There are 3 ways to turn a row about zero (a turn may also mirror it). The second row of each pair is the first, turned, with some noise. The first 27 pairs use one turn. New pairs use 3 turns, one after the other, and a turn may come again.
In the rows, 128 means zero.
Known pairs, each followed by its turns in order:
[ 88 145 106 171 135 104 142 171]
[139 107 163 113 107  66 140 133]
j_324

[153 108 172  83  89 142 121 145]
[177  88 132 149 141 144 174 115]
j_545

[164 112 119  79  94 165 117  91]
[125 145 157  89 154 155  92  82]
j_645

[ 81  93  93  94 118 161 108 129]
[124  65 118 110 115 150  84 104]
j_324

[161  85  91 154  94 176 107 123]
[101 163 117 127 120 111  67  77]
j_645

[141 131 107 101 129  87  98 151]
[129 137 109 135  92 112  96 160]
j_324

[ 90  99  86 138  91  97 161 173]
[144 130  59 132  73 155 110 142]
j_645

[ 82 150  95  93 110  99 164 124]
[129 160 178  82 106 152 130 106]
j_545

[177  76 143 160 152 122 166 161]
[157 125 135 193 179 101 136 149]
j_324

[153 160 116 102 123 164 125 117]
[ 94 155 136 142 114 154 118 104]
j_324

[129 130 104 150 170  80 142 164]
[127  78 112 149  80 107 131 159]
j_645

[104 161 137 142 158  80 157 110]
[ 88 144 171  99 119  99 128 155]
j_545

[164 136  85 173 101 146 135 145]
[140 144 126 157 107 100  66 121]
j_645

[159 143  82 158 155 114 157 164]
[142 137 160 183  99  80 136 117]
j_324

[ 88 102  94  88  93 142 171 171]
[159 153 142  94 145 148 136  48]
j_545

[121 142 104 109 163 145 152 131]
[142  98 137 152 116 141 141 101]
j_645

[153 133  98 129 120 117  89 157]
[121 139 150 112  78 105 108 131]
j_645

[164 102 127  96 106 117 114 108]
[137 122 112 143 116 166 172 139]
j_545

[137 100 162 107  81 152  86 166]
[113 128 143 107 165 150  61 161]
j_324

[173 173 154 101 116  86 145  92]
[143 136 166 135  94 120 179 184]
j_545

[146 138  86  87 116  94 151  89]
[130 175 141 106  91 166 165 149]
j_545

[172 125  97 174 176 164 151 178]
[144  92 117 176 102  57 105  90]
j_645

[106 109 168 111 171 159 173 169]
[ 79  83 121 155 180  95 143 129]
j_324

[113  95 156  92  82 147 135 135]
[145 158  95  82 148 149 135 105]
j_645

[131 177  92 111  99 141 145 125]
[174 170 150 124  98 136 112 130]
j_545

[ 82  95 157 150 134 126 160 104]
[145  90 111 101 171 121 167 118]
j_324

[156 129 141  85 166 106  98 129]
[126 118 129 130 167 163 152 179]
j_545

New pairs, each followed by its turns in order:
[131  94 107 168 126 108 119 133]
[129  89 123 127 102 134  97 135]
j_645 j_545 j_545

[100 148 124 115 157 179 122 114]
[ 94 100 123 162 118  89 147 121]
j_645 j_645 j_645

[ 88 168  77 100 146  85 157 110]
[134 151 134 140  98 187 199 119]
j_545 j_324 j_645

[ 85 104  95 159 174  91 150  97]
[101  86  87 126 145 134 199 144]
j_645 j_324 j_545

[110 100  84 129 171 147 115 107]
[ 88 134 166 152  96 157 141 126]
j_324 j_645 j_645

[ 89 133 121  85  78 133 133 109]
[119 103 117 131  97  97 147 186]
j_645 j_645 j_545

[147 143 170  92 155 169 130  83]
[ 95  67  81 140 145 131 151 110]
j_645 j_645 j_645

[111 124 172 100 103  87 150  99]
[127  99 101 167  79 131 155 134]
j_545 j_324 j_324

[109 141  84 134 120  92 124 169]
[ 84 129 127 121 112 109  74 141]
j_324 j_645 j_324

[129 138 107 159 102 156 102  84]
[180 129 100 103 152 153 154 118]
j_645 j_324 j_645

[110  83 102 140 149  84 142 158]
[129 184 160 142 109 155 103 104]
j_645 j_645 j_645

[111  79 122  82  94 125 121 128]
[139 118 140 101  98 162  80 112]
j_545 j_545 j_645

[108 140 133 169 109 126 165  98]
[123  99  78 118 165 128 140 132]
j_324 j_645 j_545

[ 88  91 154 173 172 165 105 103]
[ 84 168  82  84 106 170 143 145]
j_324 j_645 j_545

[166 148 174  90  82 155 131 108]
[144 171  76 125 155 185 141 118]
j_324 j_324 j_645

[131 131 170  82 175 143 162 145]
[ 98 103  95  78  91 157 134 136]
j_324 j_545 j_324

[116 137 142  93 128 131  89 174]
[115 154 154 116 107 156  93 164]
j_645 j_324 j_545

[106 148 164 110 156 132 180 151]
[136 145  74 153 109 126 110  87]
j_324 j_645 j_645

[129 133 175  93 126 174 139 174]
[ 78  96 121 106 153 175 161 114]
j_545 j_645 j_545

[164 171  85 174 168 130 131  79]
[ 40 107 118 121 124 149 113  86]
j_645 j_545 j_545

[163  77 105  84 131 130 158 172]
[173 108 141 150 179 171 158 157]
j_545 j_645 j_324

[ 90 117 153 116 165 160  93 119]
[ 83 103  81 115 149 148 138 126]
j_324 j_324 j_545

[104 108 120  77 118 128  77 177]
[111 161 118  65  94  96 145  96]
j_324 j_324 j_645

[130 160  97 101  96  89 143 116]
[ 89 105 129 138 129  88  87 113]
j_645 j_545 j_645

[141 180 164  78 138 128  80 129]
[152  60  90  91 150 114 125 144]
j_645 j_545 j_645

[128 129 130 152 103 136 148 172]
[119  87 131 125 157  96 133 145]
j_324 j_545 j_324

[110  98 110 156 179 107 110 115]
[155 120 115 134  70 153 100 141]
j_324 j_645 j_324

[ 78 110 101 146 133  80  99 104]
[128 112  60 109 144 153 131 163]
j_645 j_324 j_324

[174 157  94 152 143 164  91 162]
[148 130 170 129 206 128 102 124]
j_645 j_645 j_545

[ 87 146 110 120  88  95  86 115]
[149 173 119 148 142 167 130 176]
j_645 j_545 j_324

[ 84 136 125 142 180  86 149 150]
[140 101 147 147 103 135  61 117]
j_324 j_645 j_324

